The rows of a group lie close to one hidden flat surface of 13 dimensions, which passes through zero. Surfaces can cross.
Some rows, each with its group after it:
[ 17  13  20  -6  -3 -31  -5  -3  -6 -24 -13  -6   9  -7 -17  -7  20   8
 -30  -6   3] | (3)
[-17   7  13  -8  -6  22  21  57  -2 -14   0   6  24 -13 -16 -23   6 -10
  10  32 -15] | (1)
[-13  -3  -7   6   0   3  25  11  -2  -2   2  10 -16   4  -9  17  -6  10
 -15   6 -22] | (1)
[ -6   6  -2  -9   8  31   4  -3  11  23  16  -8  -3  31 -27 -11   5  19
  13 -15   5] | (1)
[  8 -21  -3  -5  -7  29   4 -42 -37  29 -43 -14 -35 -12   2  62 -22   8
  -7  12  19] | (3)
[ 21 -20 -26  10  -9 -10   7   9  -2  27   9 -12 -18  11  -8   3 -11  18
  -6  12   2] | (3)
[-25  15  -1  -7   0 -26  23  -1   8 -19  57 -21   8 -20 -10  12  -3  -5
 -35   0  14] | (1)
[-20  -6  18  32   2   4 -16  13 -10  39 -29  -1  45  14  -9   4  -4   5
  -7 -16  -7] | (1)
[ -8   9 -11  13 -17  -8  -8  13 -25 -19  19  33  13  11 -21 -39  51  -8
  -4 -13  10] | (4)
[-21  -5   2  18 -25   5  25  19   7 -12  10   9  30 -13   0 -16 -16  -5
  -5   5 -15] | (3)
[  8  -9  -4  21  -6  10   8 -34  -2 -45   0  10 -10 -19  54 -25  -4  -8
 -12   5 -25] | (3)
[-19 -11  -3 -18  26 -16  -9  48 -25  50   2 -35  -4   4 -31  40  -8 -19
  -2  -2  33] | (3)
[-14  -2 -38  -5   0  -3   7 -43  -1  11   7  -3 -27  -4  19  48  -9   4
 -25   3  -8] | (2)
[  2 -21  16  -3 -15  13  -5 -44   7 -32  36 -17 -19 -10   9 -14 -11 -24
  35  20  12] | (0)
[ 36  -1  39  14  12 -29 -29  -6  -9  -3 -55  20  -8  15  -5   7   6  16
   4 -31  -2] | (2)
[-11 -20   1  35  12  28  19   8  -1  22  27 -11 -12  15   9  -1 -24  11
  -5  12 -17] | (4)
[  7   1 -26  21  19  13  -3  -2   3  35   9  10 -11  12  29   9 -12  15
  -5 -18  11] | (3)
[ -5  -6  -6 -10  -7  -2   4 -19  28  -2 -17   9   0  -5  18  20 -44 -19
   9 -31  11] | (0)
[  1 -11  -5  -7  -7  13   2 -10  16 -44  -8  61 -37  31  -7 -26  -3 -33
  23 -46   8] | (2)
[-16 -10   1  26 -28  15  27  -6 -57  -5   3  -6   9 -35   7  10   9   9
 -23  18   2] | (4)
[-10  -5 -16  31 -13 -11 -11   3   0   3  -2  24  25  10   6 -15  10  -6
 -12  -6 -14] | (0)
[ 23   9  14 -25  28  -2  -8  14   8  -9 -16   9 -32  22 -16  -7  12   6
  16 -23   1] | (0)
[ 26 -14  17   4  -2  -5  15  -3   7 -18  -8  -5 -36  10 -14   1  -8  24
  -5  22 -27] | (2)
[  7 -13 -13  22   3 -14 -30   0 -25 -20 -14  33  -9  -7  36 -10  24 -32
  12   9  -9] | (2)
[-10   4 -13   3  22  18  -3  -3   3  17  34 -28   3   8   7  -6   6  -2
 -24  21   6] | (0)
[ -5  15 -13 -34   0 -11 -16 -13  33  -5  34 -19   7  -3  -9   0   9 -13
  17  32   6] | (1)
[  3 -12  42   0 -10 -15  -1 -15  20 -25  12   7 -12  24 -49  -3 -12 -11
  14 -17  12] | (2)
[ -2  -3 -14  -2  15  21   7  27   0 -13  19   2  -8  -1  25 -37   8 -14
  10   8  -7] | (4)
[ 12 -11  -1  -7 -15   0  29  20 -21 -20  -3   1 -18 -23  -2  -2 -13  -7
 -10   3  19] | (1)
[ 27   3  11   2   5  14   0  -6 -28 -16 -26  -6   3 -29  29 -15  -3  -3
 -24 -13  33] | (3)
[ -9 -20   9 -22  -1  31  21  15 -11  -5 -37  12 -26  24 -26 -12 -16 -11
  26 -49   2] | (4)
[ 23  -2  -5 -16 -12  23  17   0  -5  17 -26  -7 -10  -9  -1   7 -17  22
  11  -3  18] | (4)
[-19  -9   1   5   6   6   1  10 -72 -14  25   4 -27 -20  -1  11  36 -26
   3  11  23] | (2)
[  1  23  15  -8  26 -18   9   5 -15 -26  43   9 -37  -1 -11  11  29   9
  -5  -6  10] | (3)
[ 18  18  23  22  15  -6 -22  10 -10   6   8  16  11   3   5 -13  23  16
  14  -7  12] | (3)
[-32  -4  -6  20  -9  17  25  -9  -1   2  34   0   3 -16  20  17 -15   3
   9  24 -23] | (2)
[-29 -28  16 -11   8  33   5   2  26   6   2 -23   1  25 -12 -17 -40 -30
  34 -19  -4] | (4)
[ 16 -15 -44  -8   2 -18 -22   8  19  26  -6 -10   6  31 -17 -24  -8 -27
 -37 -26  40] | (0)
[  0  15 -25 -28  10  -9  -2  24  13   8 -26 -16  16  -6   1   1  10   0
 -34  23 -17] | (1)
[  0  24  24 -34   6   7  19  -3  20   1 -11   2 -10   5 -27  27  -9  25
  17 -20   1] | (0)
[  0   2  -5 -10 -11  15 -17  13  24   3 -30  12  38  -6  15 -25 -12 -24
  21   2   3] | (1)
[ 10   6 -24   4  -6  -9  -8  -6 -22  26 -34  18  -4 -14  22  32   9  17
   7  -4  -3] | (4)
[  6  -7 -29   8 -16   1  23  20  -1   3  -2  13   4  -7   5  -8 -24  -9
 -31 -18  27] | (0)
[-39  -6   9  22  11   6   8  -2   0   1  38  -9   2   6   6  10  -4  -8
  -5  15 -28] | (3)
[  8 -20 -15 -14 -27   0  13   5  -5 -20  -4 -12  -7 -16   0 -19   3  -8
  11  38 -19] | (3)
[ -2   0 -13  -1 -24 -14  -3  13  16  11  -5  35   6  21 -38   9  -1  -3
  12  -9   8] | (2)
[ -7   3   3   2  17 -10  -2  -6  10   7  20  -1 -17   4   2  29 -14  -6
  -2  -4  11] | (0)
[ -4   5 -23   1 -27  -1  -2 -28  17  22 -12   0  31 -12   9  16 -21   4
 -11  -9  16] | (4)
[-18   7   3  -1  14  16  -3  11 -15   5   3  -2  11  -4   8  -6  12 -10
   1  -6   6] | (1)
[-25  10  34  27  16  -4  12  34  -1  -1  -5   9  28   7  -9   0  -2  10
 -24 -14 -26] | (0)
[  7   7  17  -2   1 -31 -30  -3  -3 -18 -47  12  19 -21  14  20   6 -24
 -14  10  -6] | (1)
[-12  22   8  -4  24 -23 -11  55 -16   1  -8  10  17   9 -15 -15  44   5
   0  -6 -25] | (0)
[ -3  -9  -9  29   2 -26 -23  35  -5  28  35 -10  34  -9   1  -6  -6 -26
  -9  15  37] | (0)
[-11 -10  17  16 -32 -23 -13 -23  11 -23 -10  13  25 -14   3   3  -4 -15
  16  16 -25] | (3)
[ 15 -16 -23  19  -5  60  14  16  10  15 -27  21  -1  27  16 -48 -11  13
   4   2 -20] | (0)
[ 31 -26   6  33 -23 -18  -8 -29  10  18  32 -28   3   5 -10 -12 -21  15
  -2  16  23] | (3)
[ -1  31 -12 -17   0 -30   5   2  20 -11  20 -11  27 -25   7   3  -3  -2
 -33 -15  25] | (2)
[-15  27  -1 -11   6  34  27  14  -9 -27   1  -2  17 -15  11 -30  23  12
 -29   8 -19] | (3)
[  2  10 -33 -11  -7  16 -15 -14   9   6   8  10   4   9  -1 -15  25  -3
   3  20   3] | (2)
[  3  -1  22  16  14  33  22  14 -36  -7 -31   7 -14   7  -4  -8  12  23
 -29  -6 -22] | (1)
[  3  14   7  -1   0  -9  -3  20  15   7 -10  20  15  13 -18  -4   4   9
   9 -21   3] | (0)
[ -4  14  -4   0  23 -11   0  17  -6  -4  28  -5 -12 -14  23   8  22  11
   9  27 -24] | (2)
[ 11  -7 -22  -1 -23   4 -22 -30  28   7 -22  38  -7   1  22  19 -11  -6
  49  19 -14] | (1)
[-29  32  -7 -27  20   4  -9  13  15 -17   9  15  12   3   9 -11  35  -9
  18  -3 -28] | (4)
[ -4   9  14 -13 -18  -8  33  34  17 -12  -3  21  10 -41  13  22 -48  -6
  36 -18  20] | (4)
[  3  -4  -4  -6   4  -6   1   7   2  12 -13 -10  -6   1  -3  12 -10   5
  -2  -5  -1] | (2)
[-18   9 -37 -27  12  24   3  -4  15   3  14   2  -8   1  22  -3  -2 -18
  10 -13  11] | (1)
[-15  -1   8  12  22  22  13  -2 -27   3   3 -12 -17   8   3   8  15  15
 -25   4 -22] | (1)
[-10   0  25 -12   3   0  20  13   5 -15  26 -17  -4  -2 -27  -2 -15 -10
  -7  -7  20] | (0)
[ 17  10 -22  14 -26  18 -10  -8  21  27 -16   7  46  10  -3 -28   6  23
 -11  14   1] | (4)
[-23  24 -20 -22   9   8  14   3 -15 -25 -10  -7  12 -30  30  -1  23  -7
 -33   8 -22] | (4)
[-42 -21  -8 -14  32   1 -28   4 -16  -3 -12 -30   8  32 -25 -17  16 -67
 -59 -22  10] | (2)
[ 16  -4 -10  -4   8  36   4  18   7  13 -32   7  -7  28  -4 -32   4  17
   7  -6 -18] | (4)
[-38  -1  21  35   6  19  -9 -13 -19 -13  24   5  29 -18  43 -11   4 -24
  15  -1 -10] | (2)
[  1  30  -7 -38  17  27  12 -12  53 -30  29 -11   0  -9  25 -24  -6   0
   7  17 -10] | (4)

New rows, each followed by its group:
[ -9  18 -30 -39 -16 -10   8 -10  48 -32  21   3  16 -26  19  -7 -18 -34
  -1   7  15] | (1)
[ 14   6   3   1  -2 -22  -8   2 -38  -2 -23  -6   2 -36  22  17  21  11
  -5  20  -5] | (0)
[  9  -3   8   5 -15 -20   0   4  -3  -4  -6   2  11  -7 -10   0  -5   0
  -4  -1   8] | (3)
[  1   4 -22 -10  22 -49 -36  -6   7  -5 -14  19 -26  12  20  24  27 -14
  12  -3 -35] | (3)
[-13  -1  52   4  24  10  23  17  15 -35  20   1 -24   6  -8   0 -15   2
  18   9 -33] | (4)
[ 13  16 -21  27   5  -5 -28 -18  16  33 -26  30  20  17  28   6  11  28
   1 -13 -17] | (3)
[ 25   8   7  -3  -2   0  -4 -55  21  -5  42   0 -34  19 -15   5   3  25
  15  -3  25] | (3)
[ -4 -15 -39   9 -23   5  -6   9  11  27 -13   1  33  10  -2 -23 -11 -14
 -15  -6   8] | (0)
[ 10 -11  13  29  25   1  -9  -1 -11  10  13  -2 -22   3  19  16  -9   0
 -10  14   4] | (0)
[ 22   6 -26 -53  -8  -1  11  33 -32  15 -28 -33  -6 -30 -24   9  10  -1
 -21  16  42] | (3)
[ 25   9  14  39 -18 -37  -9 -33  35  -1   2  32  10   5   0  28 -20  25
 -14   4  -3] | (4)
[-18  -1  -5  16 -25   9  -3  10 -28  15  23  -1  34  -8 -13 -17  23  -4
  12  13  15] | (4)
[ -2   8   3  -9   8   2  -8 -20  13  -9   3 -16  12   2   2 -14   3  -7
 -22  -7   7] | (2)
[-21  -3   4   0   5 -13   2   9  -5 -10  13   8  -8   7 -12   6  13  -9
   5  -2 -20] | (0)
[-10  25 -24  -6   5   9   2  -6   8  35  30  13  -5   9  -6  33   6  22
  12  -3  15] | (3)
[  2 -31  32  52 -23 -23  10 -11   2 -22 -14   5   9  11  -7 -12 -19   8
 -25   3 -45] | (3)
[ 23 -10  -7 -10  25  -1   8   8 -42 -32  18 -10 -62  -7  10 -10  29  -5
 -16  19   3] | (0)
[ 24 -20   1 -13  -1  27   3 -53  18  -2  -8 -29 -28  20  -8  -7 -24   5
 -17  -3  11] | (4)
[ -3  21 -27 -17  30 -15 -17   5  14  21   4  -3   2  19   6   2  19   5
 -12 -32   3] | (1)
[-14  -6 -12   6   3 -18  -6  54   5  34   6   0  24   8 -18   4 -14 -19
   2  -6  20] | (0)
[-17  -1  35  -1  -6  27  17 -15  20 -13 -23  -8  17  17 -26  -7 -15  11
 -17   0 -31] | (4)
[ -3  24   8   3  16  31  18  33  -4   4 -12  -5  41  -8  11 -35  -3   7
 -42 -34  21] | (3)
[-10  -7  12  18   5  12  -1  12  -6  11 -25   0  12   4   7   1  -1   7
   1  14 -35] | (4)
[-27 -12  16 -14  34  -2   6  38  17   0  22 -28  -3  37 -32 -25 -13 -26
  -4 -38  -3] | (1)
[  1  -7  39 -30  23  39  -4  18  -7 -42 -37 -17  -9   3 -12 -36   8 -31
   0  23 -14] | (1)
[ 21 -19  -2   5   6 -44  -9  23   9 -10 -10  17 -19   7   7  -7 -27 -29
   7 -44  24] | (3)
[ 17  16  -2  17  26 -37  -8  14  14  15 -15  23 -10  43 -11  -3  20  41
 -21 -48 -30] | (1)
[-16  -3 -28   0  22  17  17  -4 -13   9  19   6 -45  12  14  25  10  10
  -1   5 -27] | (1)
[ 10  -7  -8  -6  -7  30  12   6  21  -4 -17  -8  10  18  -4 -46  -7  10
  -8  -2 -18] | (3)
[ 17  12   7   3   0   9   4 -11  -1  -7   2  -4   0   4  -5 -17  16  24
 -13   5  -2] | (3)
[  0  -9   5   2   5 -26 -15  31   5  30  -8   8   3  19 -26  18 -13 -10
  22 -20  14] | (3)
[  3   8  -4 -16   8 -14   5  20 -18  -1  -4   0 -11 -11  -8  18  11   0
 -10  -2  11] | (3)
[ 33 -19   6   8 -13 -19  -7 -16 -28  -7   3   3 -31  -5  -8   6   4   1
   5  -2  31] | (4)
[ -3   1  19  13   9   6  -5  -2  24 -16 -30  -1  21  15   0 -18  -2   4
 -35  15 -46] | (4)
[ -7   1 -35  19   7   0 -15   6  -3  23  38   7   6   1  28  -8  15  -5
  13  12   4] | (4)
[ 13 -21  19  27 -26  -3  -4 -17   6 -24  -7   0  24 -15  21 -33 -24 -15
   4   2   2] | (3)
[-13  -2  16  10   5 -11 -24 -10  -9  15   0 -15  17  -2  -5  19  11  -4
   5  19  -8] | (3)
[-21 -12   4  29  -8  -7 -11  15  -8  -5   9  25  15  17 -10 -20  12 -19
   8 -13 -10] | (4)
[-43   9  21  -3   1 -41  13   2  17  -2   8   1  17   9 -37  45 -20  -8
 -30 -38  -4] | (0)
[-27  -5  -1 -13 -22 -13  31  -1  14 -62   6  44 -31  -7  -2   8  -5 -22
  19  -4 -43] | (3)
[  1   3  11  23 -29  10  23  21  17 -20 -30   6  59 -22  15 -38 -21   5
 -35  12 -25] | (1)
[  0 -14  10  21  -4   2  -5   0 -23  20 -22 -20  27 -27  21  13 -33 -17
 -27 -13  38] | (3)
[  5  24  33   8   2 -23 -13  18  13  12 -10   8  39  15 -37  -4  16  24
  -9 -11  -2] | (2)
[-13  -3  -6 -30 -10 -54 -25   7  26 -10  14 -24  17   8 -35  -4  22 -22
  11  26 -26] | (3)
[ 12  -6  30   5   4 -41  -5  23  19 -33 -17  19  -3   8 -10 -10  -8 -12
  -3 -15 -20] | (1)
[-33  -6  -5   7   0   2  19  13 -12  -3  -1  17  -6   0   4  15 -11 -12
   0 -30  -8] | (4)
[  0  12 -21 -23 -29  -6  12 -15   7  -3  -5  15  -2  -5 -19  12   6  14
   9  -7   6] | (0)
[ 12   9  54 -12 -20 -22  10 -14 -24 -37 -29   2  -4 -37  -9  24   4  18
  27   0  -8] | (0)
[ -4   5 -16  -4 -17  33  18 -50   5   1 -16   9 -10  -1   8  25 -12  16
 -23  -1  -1] | (1)
[ 15  -1  14   2  16  -9  -1 -21  12 -22  27  -3 -32  23  -9 -12   9  10
  -6 -12  -4] | (3)
[  8  10 -19 -39 -13  16  -3   3   0   1 -35  17   2  25 -36 -30  24   1
   9 -41  19] | (4)
[-10  -7  14  27   8  33  18  -2 -15  -2   4  21 -13  19   7 -18  -6   9
   9 -41  -1] | (1)
[  3 -19  14 -24  25   6 -14  29 -25 -20 -18  -5 -38  -1   4  -9  13 -34
  38  10  -8] | (3)
[  1  -5  -3 -16 -12 -39  27  13   0 -32  20 -15 -17  -9 -28   1  -3  -4
 -38  -1   0] | (3)
[-41  10  -9  28 -20  13  24  -7   2  45  23  -3  34   4 -22  42 -12  33
 -25  20 -19] | (3)
[-20  13 -29  -6 -14  32  -5 -16  17  28 -14  11  34  -7  23  11 -11  -1
  12   0   2] | (3)
[-51  -6   0   1   1  19  14   6   8   5  30 -27  25  -2  -4   2 -12 -19
  -5  20 -21] | (3)
[-30  22 -14 -13   6  21  19  -2   6 -11  40 -22  26 -25  20 -11  -1 -13
 -27   2  16] | (3)
[  6  14 -27  30 -17 -24 -33   4  13  60  -1  30  37   8   7  23  11  28
  32  13  -5] | (3)
[ 32  20   8  14  22  18 -18 -33  12   6  -4  23 -24  13  27   8  11  34
  12   3  -6] | (0)
[ -9   4  22 -13   6 -29  13  28 -17  -6 -36  15 -16  -4 -19  40   3   9
   7 -20 -23] | (0)
[-27   5   7 -32   9 -46 -37  10   6  -2  24 -12  13 -18 -11  28   7 -53
  41   3  28] | (3)
[  3  11 -39  -2   3  -6  -9 -16   0  21   0  -4   2   1  13  10  12   9
 -33   4   4] | (0)
[-14   6  14   0   7  19   2 -56   9 -22   7 -36  19 -11  22  -8 -13 -10
 -52  -9   9] | (3)
[ -2 -23  11  -1   3  30  36  14 -11   0  14 -25 -30 -12  10   2 -30  10
  25  19 -15] | (2)
[ 14  -2   1  24 -14  11   7  -4 -13  11  13  32 -16 -12  13  18 -13  11
  34  -2  25] | (3)
[ -5   4  -2 -15   6   9   5  18 -14  19 -10  -9  -1 -13   5  19  -2   7
  24   6   1] | (4)
[ -9 -13   0   5  -2  12   9   9 -10  -6 -14   4  -1  -8  17  -5 -11 -13
   6  -5  -9] | (4)
[ 20 -22  12   5   4 -29  -4  17 -27   2  11 -17 -29  -5 -17  15  -2  -3
   4  10  20] | (3)
[ -1   3  -5   5 -11  13  10   9   6 -18  16   7  13 -16  20 -24  -4  -6
  14  12  -5] | (1)
[ 10  21  -9  -9  30 -19 -34 -15  10  25  -5  -7  -4   8  14  27  19  11
  -6   0   2] | (0)
[  1  -7  20  54  -7  10  -5 -47  12  13 -12   8  22  -6  37  25 -41  12
 -23  -1  -6] | (0)
